The rows of a group lie close to one hidden flat surface of 13 dimensions, which may be shifted away from zero. Surfaces can cross.
(in the rows, 128 means zero)
Known rows, each followed by its group:
[131 113 170 157 143 164 115 132 166 116 143 140 137  61 144 115 150  72
 114  94] => mugel
[132 121 141 173 202  98 127 130 156 166 211 173 110 118 117  93 136 138
 123 154] => saseb
[149 118 172 103 189 171 109 108 136 198 136 139  90  99 102 105  95  83
 139 166] => pokik
[104 212 134 140 146  91 117  70 104 114 132  98 127 144  69 143 117 119
 110 163] => mugel
[128  56 108 125 140 123 144 143 151 125 130 130 107 159 129 128 147 109
 141 129] => fimal
[125 140 142 132  93 143 147 111 133 125 103 119 143  80 139 111 114 102
 161 119] => mugel
[163 146 128 114 132 180 102 152 140 109  46  96 130 132 137 114 164 110
 157 132] => mugel
[109 118 137 105 104 143  83 143 139 116 121 157 132 112 169 145 146 132
  91 108] => fimal
[147  56 163 142 185 152 111 147 121 158 117 153 110 117 116 101 190  86
 153  98] => saseb
[147 142 188 125  96 154  74 119 106 172 100 128 102 124 145  87 154 167
 139  74] => mugel
[125 178  90 131  87 101 142 138 136 117 113 181 175 109 161 125 122  83
 132 115] => saseb
[129  53  95 141 181 128 118 128 110 166 100 157 102 143  59 154  64  17
  77 145] => Dula
[126 131 141 103  96 155 150 123 136 123 118  85 145  67 145 107 120 155
 172 130] => mugel
[134 160  95 132  80 138 120 124 156 142 115 140  99 154 154 128  83 106
 116  83] => Dula
[126 148 120 127 137 118 151 127 101 107 160  98 128 116 110 151 146 128
 147  89] => Dula
[105  67  90 105 141  97 135 130 181 126 151 134 115 117 161 106 151 123
 160 191] => pokik
[132 196 135 115 157 173  80 148  50 161 113 179 114  87 145 191 127 101
 131 168] => fimal
[146 146 114 123  90 151 118 122 131 133 105 115 119 152 144 128 116 103
 112  51] => Dula
[108 114  99 107 157 107  99 115  76 163 166 108  59 142 105 172 136 138
 133 108] => saseb
[168 163 200 193 133 172  82 162 133 114 132 121  92  80 117 126 125 173
 105  75] => fimal
[129  62 117 201 203 124 161 173 161  86 119 158 153 124  99 114 144 137
 133 217] => Dula
[154 108 153 176 148 171  91 163 141 160 156 159  56 108 166 134 141 127
 149  83] => fimal
[113 161 161 154 139 120  80 114 183 138 168 137  99  97 127  71 145 183
 115  93] => saseb
[136  68 139 154 220 202 161 175 129 124 134 159 161 168 107 130 119 144
  97 143] => pokik
[133 145 120 100 131 141 144 133 139 139 143 131 144 113 128 124  86 135
 125 151] => pokik
[130 176 123 158 110 136 140 117 213  85 110 101 141 130 128  75  90 153
 120 151] => mugel
[120 104 124  83 155 130 113 142  90 145 137 118 125 127 145 148 162 158
 145 179] => pokik
[126 107 127 110 163 160 138 125 130 133 147 114 138 138 134 137 124 127
 110 151] => Dula
[101  98 166  87 189 196 111 123 151 140 119 129 141  81 110 108 110 130
 120 184] => pokik
[107 103 124 135 104  94 169  97 161 126 158 150 162 149 153  97 140  98
 130 115] => mugel
[110 136  77 121  82 124  85 129 131 122  54 168 123 216 157 161 101 104
  76 165] => fimal
[124 154 131  97 101 154  99 130 155 136 139 147 135 166 179 131 104 174
  77 133] => fimal
[134 121  97 149  89  96 137 133 131 144 104 160 147 177 139 107  94 153
 109 142] => mugel
[ 96 171 144 122 112 104  40 117  77 132  48 180 125  85  70 145 136  81
  85  99] => Dula
[102 107  97  61 156  59 131  95 148 153 192 144 138 157 140 133 151  92
 122 209] => pokik
[126 106 115  42 124 152  48 149 128 169 160  96  67 134 169 140 147 205
 110  88] => mugel
[113 127 116  92 141 115 134 109 185 170 185 142 134 156 167  71 126 175
 135 158] => saseb
[121 101 126 124 165 111 117 161 135 138 174 208 157 111 108 156  70 116
  27 168] => fimal
[132 104  81  98 125 147 167 154 133 138 142 155 151 141 166 152 101 105
 133 140] => pokik
[159 130 155 128 119 102 146 154 150 113 127 137 187 122  75  77 108 165
  71  64] => Dula
[118 181 122 145  87 106  77 115 174 173 203 165  69 122 205  90 139 180
 131  54] => saseb
[124  91 117 129 125 108 111 172 118 125 101 204 163 110 137 133 143 105
  93 126] => pokik
[152 111 122 118 153 124 103 160  77 202 127 186 123 118 138 121 127 132
 140 158] => saseb
[127 120 133 102 120 103 131 119 140 147 138 111 111  93  89  99 108 133
 146  99] => mugel
[115 120 108 152 137  91 120 139 129 122 122 165 118 128 101 130 138 106
 120 121] => Dula
[ 59 137 108 104 104 106 131  90 183  39 106  79 174  47  93 113 142  90
 115 114] => Dula
[111 125 140  74 117 180 107 100 147 139 102  97 114 129 105 133  92  93
  99  88] => saseb
[141 177 133 138 130 111 103 112 117 119  65 115 107 214 104  97 203 158
 185 123] => fimal
[104 112  99  92 127 105 124 120 120 164 183 135  95  93 151 140 145 114
 158 100] => saseb
[169 133 124 112 109 155 126 166 101 167 141 161 132 129 187 146 113 141
 127 117] => pokik
[ 90 133 130 118 108 115  75 132 107 107  76 172 134 100 133 134 180 116
 128 129] => Dula
[ 78 170 131 149 151 147 136 110 160  69 124 120 132  78  80 122 136 117
 144  93] => pokik
[117 165 122 137 157 116 140 133 122  81 174 133 185 119 157 165 147 124
  92 194] => pokik
[171 138 103 141 112 126 163 150 117 130  88 131 138 106 110 132 107  70
 164 106] => mugel
[129  96 107 131 144 144 136 136 142 145 147 134 102 139 149 135 121 121
 145 129] => Dula
[140 173 110 212 137 142 108 133 123  81  50 118 105 166  88 161  97 103
 105 188] => fimal
[117  84 101  97 111 152 116 142 137 134  89 164 131 149 159 157 107  70
 103 150] => fimal
[162 158 159  82 155 173 118 118  86 192  77  86  85 117  82 118  96 150
 199 183] => pokik
[106 179 158 141  81 130 103  83  99 138  95 150 145 106 143 133 115 103
 113 125] => mugel
[112 143 124 124 150 140 120  90 133 126 126  96 101 144 109 138 135  95
 144 126] => Dula
[105 119 112 105 167 116 130 125 146 148 163 149 112 160  85 111 103 164
 103 124] => pokik
[120 136 101  77 131 153 138 114 133 202 114 172 122  67 174 117  94  45
 198 195] => saseb
[143  99 119 155 145 154 125 139 168 158 107 170 116 137 146 101 110  81
 133 136] => saseb
[109 111 115 122  48 115 106 109 171 179 105 177 102 113 161  88  67 112
 117  92] => mugel
[124 205 166  93 149 134 102  78 141 105 131  87 145 155 108 103 183 118
 123 113] => mugel
[151 199 146 142  85 164 130 116 138 117  52 130 132  85 115 109 118  56
 176  66] => saseb
[117 140 115  91 129 117  85 131 109 170  93 188 105 142 114 140 118 104
 121 141] => fimal
[ 94 179 122 122 139 115  69  95 146 147 118 201 105 129 109 144 112  49
  83 141] => fimal
[145 119 170  97 142 174  88 127 112 167 118 179 149 162 176 119 192  75
 114  79] => saseb
[117 101 109  87 157 144 129 119 145 162 137 193 146 176 164 144 123  50
 109 173] => fimal
[136 130 155 134 161  89 144 139 104  94 172 147 195 136  92 134 169 119
  68  68] => Dula
[ 93  67 130 101 163 175 136 116 179 128 179 130 130 121 179 131 142  93
 129 155] => Dula
[116  92 103  88 144 195 169 161 140 134 140 135 144  85 127 140  62 138
 129 124] => pokik
[131  87  89 169 167  57 139 165 147 130 168 195 156 191 119 104 139 161
  76 147] => saseb
[116 120 124 169 112 175 121 152 127  65 120  83 108  68 160 186 112 123
 117 132] => fimal

New rows, each followed by its group:
[ 87  75 119 154 183 168 145 118 213  95 106 124 107  89 104  89 132  78
 172 168] => pokik
[117  70 111 111 171 158 144 141 149 121 125 114 139 156 155 116 167 147
 164 195] => pokik
[106 149 176 134 104 127 157  73 120 147 208 113 156 155 177 111 132 156
 119 101] => mugel
[ 99  87 156  69 163 166  91 118 149 154  90 165 142 120 112  96 147 101
 121 151] => pokik
[144  86 131 134 154 130 128 146 128 134 111 135 111 158  98 125 127 132
 128 140] => fimal
[118  94 133 130 125 125  80 139 108 146  74 130 106  90 111 112 132 154
 133 156] => mugel
[141 164 170 135 155 117  94 131 136 173 155 191 146 111 151  73 174 139
 135 126] => saseb
[120 139 110 132 119 120  95 130 132 136 106 171 141 162 154 117 145 127
 105 134] => saseb
[104 109 125 104 164 119 146 122 167 129 203 156 142 116 123 121 121 107
 103 112] => pokik
[107 152 142 126 176 145 117 131 137 109 120 161 155  78 110 140 120  99
 112 204] => fimal
[117 101 100 114 126 149 152 126 115  99 133  74 108 137 145 186 133 111
 147 146] => fimal
[149 163 139 125 119 153 127 127 119 115 125 102 131 167 137 152 122 156
 118 126] => fimal
[123 159 152 131 142 175 113 118 114 104 122 120 127 109 153 162 164  84
 139 124] => fimal
[ 96  74  86 133 148 137 115 158 166 107 104 163 139 116 146 127 113 132
 102 202] => pokik
[113 106 108 144 180 141 155 131 126 122 167 140 118 107 117 156 141  66
 155 105] => pokik
[171 163 146 178 159 173 112 171  70 133 109 159 123 120 126 181 109 102
 107 145] => fimal
[ 84  69 171 135  82 138 109 108 148 139 122 139 133  58 183  82 162 153
 151  92] => mugel
[ 92 110 156 171 189 139  66 105 162 111 132 163 113 107 114 111 183  58
  92 127] => saseb
[145 155 135 149 122 173  98 142 127 137 103 131  85 136 166 136 143 138
 160 115] => fimal
[122 150 131 148 126  82 110 134 128 105 116 114 118 106  71 100 138 187
 128 124] => mugel
[121 146  94 143 153  90 166 131 162 105 162 178 154 170 124 130 133  84
 119 147] => fimal
[145  96 102 138 158 144 134 148 112 146 113 124 105 181 147 139 160 121
 173 164] => pokik
[159 142 105 141 140 136 133 183 143 106 141 123 150 112 124 138  72 188
  74 162] => mugel
[107 106 108 170 141 155 112 125 163 110 136 125  89 126 142 142 122  86
 108  97] => saseb
[105 107 111 143 147  98 153 132 169  86 182 163 155 127 126 151 120  72
  74 122] => fimal
[124 115 118 111 131 119 141 135 142 110 122 130 144 147 114 129 118 132
 118 148] => fimal
[114 212 101 114 125 131 112  89 122 177 153 145 107 118 196 129 132 116
 189 191] => saseb
[145  87 121  99  95 127 114 153 158 180 113 181 107 104 159  98 128  87
 160  79] => pokik
[129 143 112 138 115  82 154 145 149  92 178 123 148  79 113 127 121 142
 114  89] => mugel
[ 87 133 141 133 111 104 145  72 140 111 129 112 153 125 125  97 155 112
 157 134] => mugel
[173  73 135 110 127 146 116 179 122 198 127 153  91 100 149 111 107 146
 155 131] => pokik
[ 79  95 120  65 170  78 132 103 132 115 143 109 168 135  75 106 136 168
 100 211] => mugel
[128 155 106 116 182 187 183 113 147 142 177 119 133 166 113 153  46 113
 114 148] => pokik
[163 202 132 187 165 130 134 149 106 138 145 136 124  81  91 132  66 145
 128 173] => saseb
[149 152 167 165 140 120 137 158 173 102 145 141 127  81 104  74 155 171
 157  83] => fimal
[129 119 107 137 150 133 173 167  97 108 132 143 151 114  97 151 136 114
 151  89] => pokik
[111 148 116  97  98  69 138 122 177  88 159 140 184 118 123  92 152 126
 102  75] => mugel
[127 149 138 137 164 135 121 117 138 123 129  97 116 128  65 119  96 161
 108 150] => saseb
[151 127 105 135  66  83 164 179 130  79 139 137 171 151 137 147 118 177
  83  65] => fimal
[122  82 109 152 163 129  89 147 121 132  72 177 111 160 112 148 150  84
 111 177] => fimal
[115  75  72 142 153 171 152 146 164 138 107 159 105 123 130 139  72  75
 138 161] => pokik
[118 137 137 149 109 145 118 132 217 117 167 158 146  85 161  93  64 138
  57 121] => mugel
[159 144 190 175  82 145 143 147 123 123 116 153 183  76 160  91 121 161
 114  84] => mugel
[ 85 142 124  97  85 142 150  61 158 147 154 102 132 126 175 116  82 117
 143 153] => mugel
[128 236 121  94 104 124 145 100 153 126 136 143 155 174 142 117 121 126
 133 121] => fimal
[111 121 140 112 131 164  32 119 154 184  92 170  60 154 138 121  89 139
  74 157] => fimal
[111 165 138 148 153 124 116 135 184 118 159 200 139 110 150 103 150 104
 122 127] => fimal
[166 151 114  75  91  99 151 139  99 166  95 164 155 146 142 121 140  83
 172 110] => pokik
[ 99 153  88 103  91  97  94 105 147 168 159 162  68  99 160 154  96  75
 127 107] => pokik
[155 176 157 135 133 184 154 138 162 149 158 141 125 135 183 108 110 183
 175 154] => Dula
[101 130 125 121  66  79 148  64 134 187  94 154 143 212 123  65  78 156
 133 155] => mugel
[158 111 113 162 143 110 152 155 149  96 128 118 139 166 132 109 183 133
 155  99] => mugel
[ 62 139 108 108  88 110  72 116 195  99 135 158 111 100 170 120 128 147
  89 127] => fimal
[142 118 119 112 119 126 196 144 173  90 151 125 182 115 118 127  70 116
  99 134] => fimal
[158 136 138 134 111 198 126 146 145 144 107 120 117 104 178 115 112 128
 157 115] => saseb
[122 204 132 111 138 170 119 100  98 127 101 111 114 130 138 162 130  90
 164 165] => fimal
[152 141 111  78 118 205 112 160 163  83  91  70 155 120 199 132 171 149
 145 137] => mugel
[118 113  85 123 105  98 126 155 141 124 103 165 131 155 133 121 135 147
 133 115] => pokik
[123 123 149 149 178 137  86 145 142 143 124 185 115 120 108 115 134 127
 105 160] => fimal
[167  97 146 110 116 153 131 175 139 151 130 162 140 149 168 104 143 167
 130  89] => fimal
[157 134 136 185 183 107 114 143  78 139 138 132  86 131  72 156 154  97
 129 102] => mugel
[163 130 140 160 155 107 106 152  95 144 110 204 166 176 103 138 129  85
  54 121] => mugel
[115 106  96 100 137 158 131 148 149 129 108 172 158 166 189 134 145 103
 130 179] => fimal
[122 163 145 121 111 135  80 108 183 155 103 183 139 148 161  57 137 130
 109 129] => saseb
[146 109 111 161 148 217 171 117 229 147  88 129  88 165 148  74  91  65
 196 135] => pokik
[153 103 167 160 143 141  80 131 146 182  56 166  89 127  87  69  99 109
 121 136] => mugel
[138  99 163 155 186 178  84 129 121 187 157 169  75 104 123 144 116  56
  94  98] => saseb
[145 155 150 146 156 119 122 114 112 125 141 108 136 186 111 119 156 172
 110 140] => mugel
[128 140 164 139 128 166  82 130 173 141  99 125  98  58  89  82  73 168
 103 121] => saseb
[110 138 125 120 173 180 114 123 142 142 130 155 129 124 117 146  72 101
  86 172] => pokik
[150 148 155 156 168 162 119 171 155 127 145 201 162 114 156 117 127 133
  95 151] => fimal
[139 145 157  73 140 174  93 115 131 154 114  77 109 122 130 106 127 168
 143 131] => mugel
[125 135 109 147 110 140 114 157 159 127 103 197 119  82 162 126 131  68
 150 109] => fimal
[138 104 140 148 166  81 120 115 148 152 162 156  85 194  70 111 143 105
 105  90] => fimal
[105 130 128 139 125 134  79 138 153 109 129 132  97  90 124 133 103 175
  94 152] => fimal
